The rows are grouped in 4 different ways at once. Each group adds its own fixed numbers to the row, and there is some noise. The rows also spread widely along 14 directions, which tell nothing about the answers.
Some rows, each with its group in each grouping after it:
[0.663,-0.468,-3.706,-3.054,-2.569,-5.729,-3.774,3.129,1.986,-1.663,0.002,1.862,-2.066,-0.061,1.011,-3.662,-6.813,-2.565,0.416,-0.937,1.452,1.484,1.165,1.255,-1.288]	k560 k592 Saz k493
[-1.760,3.480,0.646,-3.104,-2.430,-1.610,0.305,3.504,1.409,-1.648,-3.091,1.257,2.900,-3.109,-2.144,1.781,-2.338,1.233,-4.910,-1.639,2.130,2.582,-7.039,1.915,2.006]	k576 k337 zuz k349
[4.081,-2.943,2.446,1.121,5.085,-2.461,-1.610,2.341,1.184,-3.126,4.990,-0.136,-0.753,0.955,-2.461,-0.717,-2.974,0.763,2.295,2.388,-1.085,1.249,1.174,0.219,-3.132]	k244 k592 Dulir k289
[-2.343,1.979,0.193,-5.393,2.587,0.033,-2.921,0.691,3.401,-0.462,3.823,2.506,1.031,0.940,-0.818,-1.919,-3.468,-1.821,0.433,0.063,3.878,0.180,-0.367,0.282,-0.112]	k237 k961 mif k349
[-3.746,2.270,1.847,-0.514,-0.318,0.075,1.425,1.623,2.239,2.888,-0.145,4.327,0.872,2.555,0.209,0.481,2.653,3.713,0.679,4.116,3.278,-3.253,-0.416,2.093,2.577]	k114 k961 kovu k493
[-1.558,-2.545,0.454,0.236,-3.063,-1.612,0.645,1.165,0.591,-1.169,0.395,-1.993,-1.749,1.054,2.131,1.316,-3.901,-0.890,6.114,-3.504,-0.280,2.443,-0.345,-2.548,0.949]	k992 k906 zuz k489
[-0.234,-1.593,-0.005,3.011,-2.388,-2.421,-1.326,2.450,-1.231,1.972,-1.304,-1.714,-0.799,0.278,1.259,1.183,1.207,1.042,-4.162,-0.725,-2.470,2.512,-0.845,2.263,2.783]	k576 k84 Ruge k289
[-1.839,-1.602,3.659,-0.700,-0.840,-1.626,-3.501,-0.132,0.394,-2.358,1.908,-2.523,-2.016,-2.083,0.260,-4.258,-4.599,-1.666,2.918,-0.730,2.863,2.079,-2.698,-3.159,0.224]	k237 k84 Dulir k110
[-4.119,2.513,-2.919,-2.825,-4.144,-1.451,-1.136,-2.805,-1.103,1.755,-1.134,1.537,4.082,0.636,2.055,-0.021,5.391,-3.036,2.067,-3.336,4.572,-1.157,-4.884,-2.416,-0.685]	k244 k906 kovu k489
[4.767,-2.117,-3.079,2.277,-1.120,-1.652,3.757,-1.115,1.268,2.394,-2.441,0.197,-2.481,2.726,4.082,0.892,1.640,-0.899,5.291,0.283,-1.361,-1.139,4.654,-4.656,-2.555]	k560 k337 Ruge k110
[-0.259,-3.832,1.943,-2.920,-1.002,1.359,1.984,-0.788,2.600,-0.033,-0.917,-3.136,-1.633,-1.067,1.393,2.782,-4.362,-1.238,2.170,0.154,-1.034,5.573,-4.578,-0.703,0.702]	k992 k592 mif k612
[0.022,-1.796,-0.656,-0.297,-1.915,-7.330,-4.686,2.997,0.078,-2.401,1.775,0.101,-2.082,0.569,1.228,-3.458,-5.750,0.881,1.716,-0.240,0.034,0.356,1.103,0.644,-0.202]	k114 k906 Saz k612
[0.227,0.416,-0.186,-1.688,-3.427,1.267,3.294,-1.486,4.120,-1.298,0.081,-2.446,-0.055,-1.922,-2.350,5.324,-0.208,1.068,-0.233,0.003,-0.981,1.056,-4.271,-0.926,2.606]	k560 k592 mif k489
[-2.994,-2.704,-0.876,2.034,-2.327,-4.148,-0.366,5.082,-2.142,2.286,-0.005,-1.132,-2.757,1.515,-0.093,0.117,-2.113,-0.564,-0.547,-0.096,-0.731,5.024,0.681,6.134,2.128]	k244 k84 Saz k489
[2.490,-0.669,0.891,1.878,-3.051,0.048,3.959,0.552,5.129,4.255,-1.647,-3.059,-1.071,-2.990,-1.870,-0.096,0.529,-3.814,2.657,3.846,0.885,0.248,-0.617,-5.136,1.869]	k244 k906 mif k289
[-1.158,-2.640,2.511,-1.981,-1.085,-1.961,0.315,-2.713,0.458,-0.388,0.084,5.215,-5.884,4.443,3.569,-5.337,0.193,1.488,1.554,4.005,3.340,-0.910,-3.820,1.248,0.589]	k992 k592 mif k349
[-4.924,3.118,-0.988,1.162,1.103,1.981,2.042,2.789,-4.403,-2.366,-2.966,3.025,2.100,-0.496,-0.117,-0.385,-3.922,2.465,0.700,-0.504,2.047,0.649,2.599,1.248,-2.747]	k560 k906 Ruge k493
[-2.734,-2.501,3.990,2.724,-0.762,-5.781,-3.176,5.129,-2.583,-2.825,2.746,2.782,-3.893,2.436,1.180,-3.754,-4.672,3.977,1.458,1.226,1.086,0.874,0.312,4.018,1.321]	k244 k961 mif k349
[-2.123,-1.222,2.091,-0.340,0.801,-0.655,-0.798,1.220,-2.177,-0.031,-1.370,1.594,-2.514,0.624,1.703,-6.199,-4.061,0.822,0.451,3.794,2.322,1.135,-0.506,0.930,-1.144]	k576 k961 zuz k493
[-0.501,2.535,-0.964,1.624,0.259,0.230,3.069,2.305,1.236,-2.487,1.521,3.154,-1.914,2.073,-5.133,-0.082,-1.943,2.731,-2.454,2.683,0.059,-1.381,2.032,2.095,2.501]	k244 k906 zuz k289
[4.023,-4.455,-2.401,1.576,-1.071,-7.534,-3.905,-1.237,-1.016,-0.538,5.399,-3.550,0.292,1.107,2.359,0.953,3.072,-0.402,4.814,-2.022,-2.404,-0.821,-0.502,-1.800,-3.556]	k114 k592 Saz k612
[2.301,-2.012,-3.249,-3.151,1.226,-1.260,0.669,-2.508,1.070,-2.240,2.622,2.382,-3.082,4.842,2.203,-2.454,-2.664,-2.372,7.217,0.165,1.813,-1.322,2.092,-2.752,-4.400]	k244 k337 zuz k493
[1.378,1.135,-1.441,1.633,0.312,-3.366,-0.717,-1.005,-0.835,-4.329,4.005,2.714,-1.534,3.240,0.498,-4.455,0.952,-1.061,5.932,-2.086,3.042,-2.050,2.529,-3.643,-2.897]	k114 k906 Saz k489
[1.946,0.714,1.433,-0.458,0.032,-2.119,-0.554,1.748,2.984,1.090,2.100,-0.920,5.295,-0.085,-0.401,5.608,5.555,1.572,0.824,-0.415,-0.316,-0.923,-3.930,-0.176,0.403]	k244 k84 mif k489
[2.971,1.654,-4.317,-1.312,-0.083,-0.829,4.163,-0.464,2.531,-0.367,0.136,0.887,-1.452,0.077,-3.707,-1.339,-1.545,-0.234,1.298,5.037,-0.090,-3.168,2.570,-0.869,-2.160]	k576 k592 zuz k489
[-1.682,-1.665,-2.570,-4.078,1.675,3.234,1.414,-1.983,0.261,2.139,-0.165,-2.005,1.779,0.883,0.692,5.274,-1.788,-1.094,1.923,0.714,-1.270,1.385,0.001,1.099,-2.559]	k244 k84 Ruge k493
[-0.967,-2.051,0.496,0.197,0.715,2.329,-1.123,-5.156,-0.347,-1.214,3.971,-2.493,-1.440,2.713,2.556,0.107,1.820,-1.684,3.673,-3.660,0.451,0.214,0.488,-4.351,0.122]	k560 k337 Ruge k110
[2.699,-1.226,3.147,-2.695,2.975,1.034,3.143,-0.033,3.961,-3.720,1.592,-0.158,-0.620,0.217,-1.468,2.163,-5.638,2.019,4.094,2.630,-0.241,0.395,-0.196,-2.800,-1.739]	k992 k906 mif k110
[0.327,-1.952,-0.191,-3.807,-2.282,-3.048,-1.516,0.219,4.214,-2.436,2.410,-2.401,0.149,-0.633,0.601,4.257,-6.928,2.166,5.938,0.014,-2.651,-1.800,0.757,-2.286,-0.790]	k237 k592 mif k489
[2.497,-4.233,-3.233,4.180,-1.566,-2.399,0.356,-1.422,-4.528,0.589,-1.129,-0.696,-3.080,2.595,5.160,0.362,2.517,0.139,0.821,-2.949,-2.679,2.045,2.095,-1.142,-1.759]	k992 k84 Dulir k349
[3.999,3.621,-0.635,2.580,1.204,-0.551,2.885,4.453,4.108,0.294,-1.898,3.460,0.808,-0.961,-1.846,-1.968,-0.163,0.345,-0.043,3.639,1.195,-1.920,3.822,-1.756,-0.121]	k114 k592 Ruge k493
[1.800,-0.748,-2.011,-0.071,-2.558,-1.108,5.897,1.784,0.661,-1.118,-2.230,-2.403,-1.285,-2.470,-2.554,4.926,-4.785,0.763,2.396,1.320,-1.637,2.549,0.297,-0.635,-1.731]	k992 k961 mif k110
[-3.250,-0.868,-3.800,-6.127,-1.541,-1.019,-4.185,-1.205,0.625,-0.511,2.047,-0.041,1.539,1.931,2.993,3.201,-4.411,-0.509,1.315,-3.148,-0.395,-0.117,0.702,0.762,-0.793]	k992 k961 mif k493
[-0.727,2.396,4.944,0.742,1.217,0.880,1.577,3.028,2.648,-3.935,-0.642,2.213,1.634,-0.143,-2.415,4.104,-4.405,7.759,-0.144,2.484,-1.215,-2.507,-0.075,0.182,1.414]	k992 k337 Ruge k289
[-2.906,-1.923,2.894,-4.179,3.906,0.144,-2.810,-2.515,0.769,1.944,4.032,1.541,-0.325,4.413,2.213,-1.513,2.784,0.537,0.885,2.766,2.939,0.371,-4.302,2.914,-0.330]	k237 k84 Ruge k612
[-3.606,3.667,-1.561,-2.187,-0.627,2.812,1.615,-3.177,1.088,-2.437,0.315,2.287,0.465,0.011,-2.783,1.528,-2.900,4.552,-2.527,2.707,-0.263,-5.368,1.110,0.103,0.971]	k992 k592 Saz k349
[0.590,-3.708,-2.771,0.442,2.074,1.436,2.517,-4.658,-2.898,1.448,1.614,0.435,-3.547,4.361,1.270,-0.159,1.545,2.027,-0.137,3.878,-2.983,-1.377,1.994,1.642,-1.841]	k244 k592 zuz k349
[3.100,0.161,3.742,1.562,6.110,1.045,1.328,1.584,1.922,2.685,-0.388,2.089,3.443,0.851,1.902,-0.597,4.459,1.659,-0.264,3.443,0.924,0.451,-0.563,-1.942,-1.475]	k237 k906 Dulir k612
[-2.874,1.980,-4.686,-2.846,-2.576,0.523,-0.971,-0.396,2.946,-0.631,1.775,-1.806,1.390,-0.750,-3.108,5.076,-4.880,0.360,-1.407,-1.995,-2.394,-1.330,2.771,0.640,1.755]	k560 k592 Saz k289
[-2.766,-1.183,0.964,-0.602,-2.686,-3.164,-1.187,2.768,-3.416,1.429,-5.084,-2.137,2.114,-4.065,1.382,-0.901,-5.306,1.634,1.106,2.065,0.053,2.229,-3.709,0.609,-2.337]	k244 k961 zuz k612
[-1.496,1.252,2.625,1.938,0.910,1.444,2.853,3.159,-0.129,-3.207,0.169,1.842,-0.085,0.930,-1.683,3.235,-4.108,5.734,0.367,0.469,-1.031,-0.202,1.083,1.193,1.503]	k244 k961 zuz k349

New rows. What belongs after each?
[-3.069,1.267,2.408,-5.310,5.811,2.411,-2.745,-3.029,0.313,2.319,2.586,2.203,3.512,1.712,0.085,-3.651,2.849,-2.036,-0.843,2.736,4.848,-0.772,-3.267,0.125,-2.232]	k992 k906 Ruge k110
[-4.895,1.097,0.719,-4.706,-1.836,-2.532,-3.708,1.004,-0.728,-0.444,-0.676,2.320,3.097,-1.070,0.468,0.269,-1.614,1.449,-2.838,-0.278,2.356,0.381,-6.544,3.710,0.395]	k244 k592 mif k349
[1.200,-4.338,-1.128,-1.036,0.757,0.577,5.910,0.513,1.985,6.619,-1.734,-2.355,-1.155,1.669,0.892,6.810,3.021,-0.967,1.636,3.358,-1.803,4.288,-1.730,3.561,-0.366]	k114 k337 Ruge k493
[2.646,-0.264,1.520,-0.353,0.688,3.923,0.211,-2.278,4.398,-0.666,0.363,-0.112,0.294,1.104,2.981,0.952,1.419,-2.155,0.094,-2.811,-0.212,1.749,-1.206,-4.960,2.047]	k992 k592 Ruge k493
[-1.964,-3.289,5.235,1.960,-1.863,-0.383,3.596,0.173,0.849,4.644,-1.461,-2.970,-2.719,-1.351,0.216,1.055,0.672,2.361,0.992,5.543,0.015,0.919,-3.730,0.768,2.452]	k576 k961 Saz k349
[-1.542,1.080,-3.027,-5.257,-0.591,0.665,-2.449,-2.661,0.522,2.059,-1.208,0.681,5.792,0.872,4.153,2.145,2.200,-2.329,1.515,-3.122,1.554,-1.145,-3.086,-3.045,-2.226]	k244 k906 zuz k493
[0.295,0.028,0.501,-1.590,-2.285,-5.574,0.052,4.825,2.681,1.381,-0.047,0.593,-0.302,-1.135,-1.749,0.942,-0.659,-1.282,-1.926,0.225,2.277,3.391,-4.928,3.800,1.373]	k576 k961 Saz k349
[0.533,4.126,-1.886,1.156,-0.353,-3.211,-2.601,2.849,-3.212,-4.999,-0.815,0.790,4.558,-2.908,-1.916,-0.177,-1.218,3.007,-2.170,-2.241,0.333,-1.110,-0.223,0.122,-3.469]	k560 k84 Ruge k489
[1.579,0.750,-1.243,1.973,-3.486,-0.174,2.641,-0.208,5.883,0.824,0.780,-0.286,-3.133,1.572,-0.646,1.596,-0.758,-0.187,4.175,0.553,-0.084,-3.094,3.936,-4.212,2.777]	k560 k84 Saz k289
[2.604,-2.915,4.766,1.108,-2.564,-3.157,-0.397,3.052,3.839,-0.453,-2.305,-2.338,0.772,-2.521,3.437,2.320,-3.812,1.865,4.556,-0.576,-1.079,1.364,-2.234,-4.377,0.396]	k560 k906 Saz k493
[-1.824,-2.713,2.130,4.812,-0.820,0.566,1.466,1.012,-2.501,0.614,-0.662,0.189,-4.463,2.088,3.063,-2.516,-0.426,0.724,2.501,0.436,0.754,2.425,1.901,-0.031,1.075]	k560 k961 Ruge k493
[-0.073,1.993,0.040,-0.125,3.656,3.025,-0.715,-1.336,-0.585,-1.469,2.378,2.451,3.659,1.655,2.313,-0.570,4.704,-2.768,0.144,-5.656,3.097,2.852,-1.684,-2.578,-1.583]	k560 k592 mif k349
[3.105,-2.364,0.323,3.644,-0.950,0.116,0.608,1.370,0.760,1.228,-1.723,-5.542,0.682,-3.519,0.660,1.250,-2.536,-2.133,0.128,-1.707,-3.972,4.158,1.797,-4.247,-0.120]	k576 k592 Saz k289
[1.857,0.401,0.099,2.397,-3.227,-2.161,3.752,2.741,2.004,2.637,-2.921,-2.402,-0.366,-4.703,-3.813,-0.088,0.543,-1.534,-1.052,4.782,1.252,0.565,-2.919,-0.608,0.568]	k244 k337 Ruge k493
[-1.233,1.219,0.752,5.337,0.391,1.684,3.714,0.654,-2.287,-3.255,1.621,0.101,-1.740,-0.700,-4.019,-0.573,-0.984,3.618,0.273,2.538,-0.603,-0.726,2.807,-0.043,-0.086]	k560 k592 mif k289
[-3.601,0.697,2.918,0.333,1.984,4.564,4.222,-0.105,0.845,0.074,0.365,1.615,-0.150,2.116,-0.844,1.813,-1.206,2.673,2.113,1.599,0.916,-0.525,0.228,-0.388,1.937]	k244 k906 zuz k349
[-3.301,0.629,-0.780,5.749,-1.224,-1.865,0.930,1.055,-5.496,2.135,0.833,2.266,-0.585,1.505,0.392,-3.828,6.506,0.377,-0.954,-0.218,2.313,-0.423,-0.562,1.866,0.519]	k992 k592 zuz k349
[0.545,-2.092,0.035,0.515,-1.104,-5.391,-2.461,-1.068,-2.550,-4.278,2.308,0.346,-3.180,1.161,-0.757,-1.705,-3.566,5.083,3.114,3.413,-0.737,-4.390,0.623,0.810,-3.718]	k560 k84 Ruge k289
[-1.928,-0.369,-1.176,-0.811,-0.711,0.968,-0.120,-0.560,-1.625,1.645,-3.142,-1.557,0.654,-2.863,0.560,-3.580,-4.677,-0.371,-0.177,3.617,-0.038,-0.786,1.223,-2.478,-1.797]	k992 k906 zuz k493
[1.431,-2.955,3.777,1.621,-2.086,-1.733,-1.702,1.398,0.327,0.364,-3.172,-4.273,1.358,-5.393,1.876,0.331,-3.514,1.866,-1.993,0.277,-3.072,3.170,-3.414,-3.156,0.833]	k237 k592 kovu k349
[-1.401,1.239,0.756,-2.006,-0.377,1.681,1.896,1.699,0.646,-0.228,-3.473,-0.706,3.511,-2.655,1.138,2.414,-3.569,-1.270,2.687,-1.403,1.819,4.174,-3.027,-2.207,-1.702]	k244 k961 mif k612
[-3.872,3.169,1.470,3.893,2.237,2.187,1.512,5.938,-0.073,0.881,-1.427,4.136,2.822,1.469,1.246,0.394,-1.448,3.576,0.925,0.127,0.737,-0.527,6.215,1.424,1.086]	k560 k592 Saz k493
[-1.277,-0.551,-6.113,-0.437,-3.755,-3.989,-0.128,1.495,-3.100,2.917,-6.410,2.346,-0.965,0.676,4.652,-3.290,-3.732,-2.044,0.916,0.329,0.005,1.651,2.631,0.867,-3.068]	k244 k592 Saz k612
[-0.269,-0.438,-0.026,-0.821,0.280,-4.855,-3.855,3.553,0.871,-2.190,0.917,2.615,-2.679,1.760,1.549,-6.264,-7.354,0.013,3.361,1.418,1.944,-0.388,3.700,0.045,-1.498]	k992 k84 Saz k612
[-1.579,-1.883,-1.260,-1.279,3.688,2.038,2.125,-3.816,0.233,2.789,4.868,-2.794,-0.224,0.195,-3.306,0.045,-0.276,-1.343,4.429,5.660,0.004,-3.241,2.771,-0.632,-3.755]	k244 k592 Saz k349
[-4.494,0.593,-2.382,-0.684,-5.501,1.995,2.982,-0.121,0.626,1.935,-5.230,-2.207,0.237,-3.830,1.438,1.976,-5.897,-0.080,3.867,1.030,-0.108,-0.728,1.927,-3.181,0.000]	k560 k592 mif k493
[3.049,-1.335,3.004,-0.423,4.375,2.716,2.563,0.027,2.011,-1.986,-0.342,0.996,0.249,1.797,1.074,2.032,-2.465,4.095,1.426,1.717,-2.204,0.944,0.749,-1.410,-1.242]	k560 k592 zuz k110
[-1.503,-1.784,2.642,1.237,-1.608,-3.284,-1.096,-0.073,-1.404,-1.440,2.070,-2.701,-2.484,-2.299,-1.743,-4.094,-2.494,-0.227,1.674,2.550,2.321,1.599,-3.868,-0.326,-0.591]	k992 k961 Saz k612
[1.721,2.142,-0.919,-1.070,-0.139,1.181,3.224,0.193,5.554,0.736,0.533,0.746,1.922,-0.279,-0.899,2.429,0.599,-0.707,2.783,1.379,0.924,-1.850,0.436,-3.490,0.368]	k992 k592 mif k612
[-0.240,-3.877,-3.367,-1.339,1.154,0.401,-2.645,-2.317,-3.789,0.341,-0.926,-1.685,-1.608,2.229,4.901,-0.574,-3.864,-0.329,0.014,-2.709,-3.351,3.246,2.731,-0.208,-2.078]	k114 k84 zuz k349
[-3.194,-2.487,0.722,-0.953,2.275,0.897,0.224,-0.825,-0.828,4.214,2.049,-1.421,1.456,2.909,3.447,1.436,2.093,-0.411,6.400,0.185,0.963,0.816,-0.127,-0.454,-1.927]	k237 k84 zuz k612
[-6.591,3.442,1.089,3.151,-1.142,-1.492,2.474,4.107,-2.818,-2.394,1.134,3.475,-0.056,0.487,-3.129,-0.378,-1.556,5.555,1.265,2.135,2.878,-2.434,1.418,3.794,0.550]	k237 k337 Saz k493
[3.125,-0.246,2.640,4.066,0.532,-2.893,-0.736,0.735,-2.373,-3.872,0.620,4.056,-0.286,1.593,3.090,-3.835,4.086,1.907,-0.441,-2.207,1.595,0.944,-2.960,-1.875,-1.235]	k992 k592 mif k349
[-0.876,-2.958,1.621,5.373,-2.944,-0.853,3.533,1.699,0.603,5.249,0.620,-3.127,-2.425,1.267,0.945,1.801,6.733,-2.064,1.103,-0.178,-0.552,3.543,-1.711,0.983,4.499]	k576 k592 Ruge k489
[-2.263,-2.098,-3.919,1.488,-2.958,-1.721,2.428,1.093,-1.150,2.391,0.083,-0.272,-3.040,2.405,1.001,2.791,0.938,-0.821,0.948,-0.677,-0.419,1.917,1.646,2.736,1.702]	k114 k906 Dulir k493
[-4.205,1.099,6.435,1.473,0.575,0.632,2.000,4.623,1.395,1.834,-1.190,-0.429,3.234,-1.394,-0.116,2.096,-2.414,3.872,7.667,2.280,2.059,-0.691,-0.259,-1.379,0.389]	k114 k961 zuz k489
[-3.683,0.503,5.652,2.505,1.987,3.400,0.976,3.060,0.855,3.989,-2.191,0.486,2.190,-0.132,1.580,1.749,-1.120,6.232,-1.005,3.563,-1.084,-1.303,1.548,0.572,3.407]	k560 k961 zuz k349
[0.470,1.491,-0.805,-4.325,1.985,3.076,1.662,-2.449,3.721,-1.998,3.235,-0.273,3.198,0.964,-1.901,4.537,2.788,-2.988,1.183,-4.129,1.938,3.888,-4.774,-1.237,-0.017]	k114 k592 kovu k489
[-0.750,-0.050,0.716,-0.344,-1.468,-1.512,-0.898,0.001,2.758,4.954,0.258,-1.531,3.816,0.052,2.073,3.503,5.579,-0.298,-0.307,-0.793,0.402,-0.065,-3.733,-0.854,2.215]	k992 k337 Saz k612
[-1.039,-0.170,3.185,0.969,-2.498,-3.314,-3.629,-2.258,-0.780,-2.294,0.315,-0.736,-1.600,-1.930,0.236,-5.468,-1.951,3.608,0.454,4.008,1.251,-5.536,-1.341,-3.513,0.117]	k560 k906 Ruge k110
[3.859,-3.216,0.149,-0.776,2.629,-0.965,0.353,1.569,0.791,-1.031,-0.715,-1.297,-1.919,1.254,1.695,0.439,-4.836,-0.383,0.856,-0.469,-2.450,5.471,1.835,0.032,-1.830]	k114 k84 Saz k110
[-0.867,-1.213,-1.855,-0.934,0.825,-0.590,-0.478,-2.066,-2.388,-1.653,1.003,2.669,-0.508,4.288,4.350,-0.704,-0.742,2.351,3.673,-0.791,-0.231,-2.162,2.165,-1.550,-2.807]	k237 k906 zuz k493
[-1.244,-1.744,0.643,0.582,-0.346,-1.864,2.633,0.147,0.417,0.118,2.171,1.515,-1.775,3.196,1.056,0.864,0.110,-0.445,7.049,-0.283,2.255,-0.476,0.162,-0.962,-1.367]	k244 k906 Saz k349
[3.666,-1.117,1.340,0.579,-0.769,-1.842,-0.512,5.022,6.262,-1.395,1.714,-1.316,-2.511,-1.538,-1.139,-1.571,-4.985,-5.017,2.728,-1.815,2.105,4.261,0.693,-3.218,2.053]	k992 k84 Dulir k493
[3.289,-1.248,0.695,-1.126,-0.227,-0.023,-0.296,1.538,6.766,0.785,2.194,0.603,0.269,2.977,3.389,4.578,1.963,-2.352,0.779,-5.582,-0.942,4.016,-1.112,-1.792,4.201]	k114 k592 mif k349
[0.082,-2.574,-3.151,-2.777,-2.571,-4.642,-2.508,-1.693,-2.274,-0.352,-2.682,0.268,-1.726,0.398,4.802,-3.486,-3.756,-2.755,4.674,-1.591,1.680,1.004,-0.158,-3.203,-4.225]	k114 k906 Dulir k110
[3.747,-3.855,4.543,2.386,2.478,-1.100,0.152,-2.835,0.741,-3.605,4.325,0.025,-3.748,3.657,1.028,-0.292,1.775,3.440,4.023,1.434,-0.687,-0.927,-1.487,-2.305,-1.182]	k560 k337 Ruge k289
[0.544,0.188,3.365,0.274,-1.586,-4.286,-1.707,3.112,0.973,1.077,-2.690,2.622,2.854,0.265,3.010,0.788,2.644,2.408,-1.178,-0.583,0.796,1.217,-5.613,0.921,0.339]	k576 k592 Saz k289
[-0.528,1.919,-4.071,3.543,-4.159,-4.407,-0.847,2.802,-3.224,1.829,-3.044,1.551,-0.046,-1.439,1.534,-3.522,0.887,-0.811,-1.907,-0.840,1.217,-0.183,2.232,-0.253,-0.236]	k114 k961 mif k349
[-0.936,1.893,4.120,-1.135,-2.921,2.210,0.106,0.004,4.078,-2.338,-4.207,0.231,2.477,-3.127,2.986,0.251,-5.771,2.970,5.396,-0.286,1.320,-2.923,-1.673,-7.441,0.249]	k560 k592 zuz k493
[0.678,1.205,-0.897,-3.103,2.647,0.020,-2.204,1.328,3.752,1.783,0.084,1.612,0.587,0.194,-0.420,-3.692,-4.681,-1.970,-0.428,3.249,1.605,-1.357,3.421,-0.930,-0.823]	k244 k84 Saz k349
[0.389,0.484,-1.133,1.744,1.053,-4.078,-3.135,3.829,-1.417,-1.291,4.749,0.030,2.608,-0.506,-2.497,-1.165,1.996,-1.917,-1.498,-3.029,1.128,1.797,-1.670,1.822,-0.605]	k244 k592 zuz k349
[-0.313,-2.619,-0.872,1.145,-0.433,1.258,2.399,1.358,0.855,-0.169,-0.527,-1.304,-3.260,0.741,-0.035,1.028,-6.341,-0.289,2.365,1.325,-2.846,2.871,4.042,-0.378,0.350]	k244 k592 mif k289
[1.042,1.382,0.248,1.022,0.050,0.003,-1.351,-3.706,-2.419,2.142,-3.114,1.251,3.096,-0.479,3.150,-2.898,5.842,2.441,-0.782,3.253,0.909,-3.756,-1.707,-3.656,-2.949]	k114 k84 mif k289
[1.773,4.721,3.010,3.020,2.004,4.160,6.338,3.269,4.221,1.746,-3.529,4.073,0.698,-0.227,-1.312,-1.248,2.354,1.264,-1.392,2.964,2.993,-0.014,0.326,-2.717,2.565]	k237 k84 zuz k349
[-1.576,-0.823,2.939,1.602,-1.429,-0.494,-1.785,4.173,1.869,-1.808,-0.275,-0.038,-1.343,1.444,2.713,0.905,-4.467,1.273,-1.191,-4.048,-1.712,3.738,1.137,0.128,5.112]	k576 k592 Ruge k110
[4.849,-1.517,-3.301,-0.900,0.945,0.958,0.002,-3.955,-1.097,-0.277,-1.807,-3.029,-0.968,-1.358,1.532,-1.945,-0.299,-3.276,-2.882,-0.406,-1.855,3.351,-0.158,-3.736,-3.103]	k237 k84 Ruge k110
[-2.225,1.830,-0.877,-1.687,0.898,5.791,6.237,-3.595,2.154,0.828,0.285,-0.140,1.220,1.467,-1.848,6.444,2.340,2.152,0.123,1.048,-1.128,-0.062,-0.848,0.304,1.074]	k237 k592 Saz k489
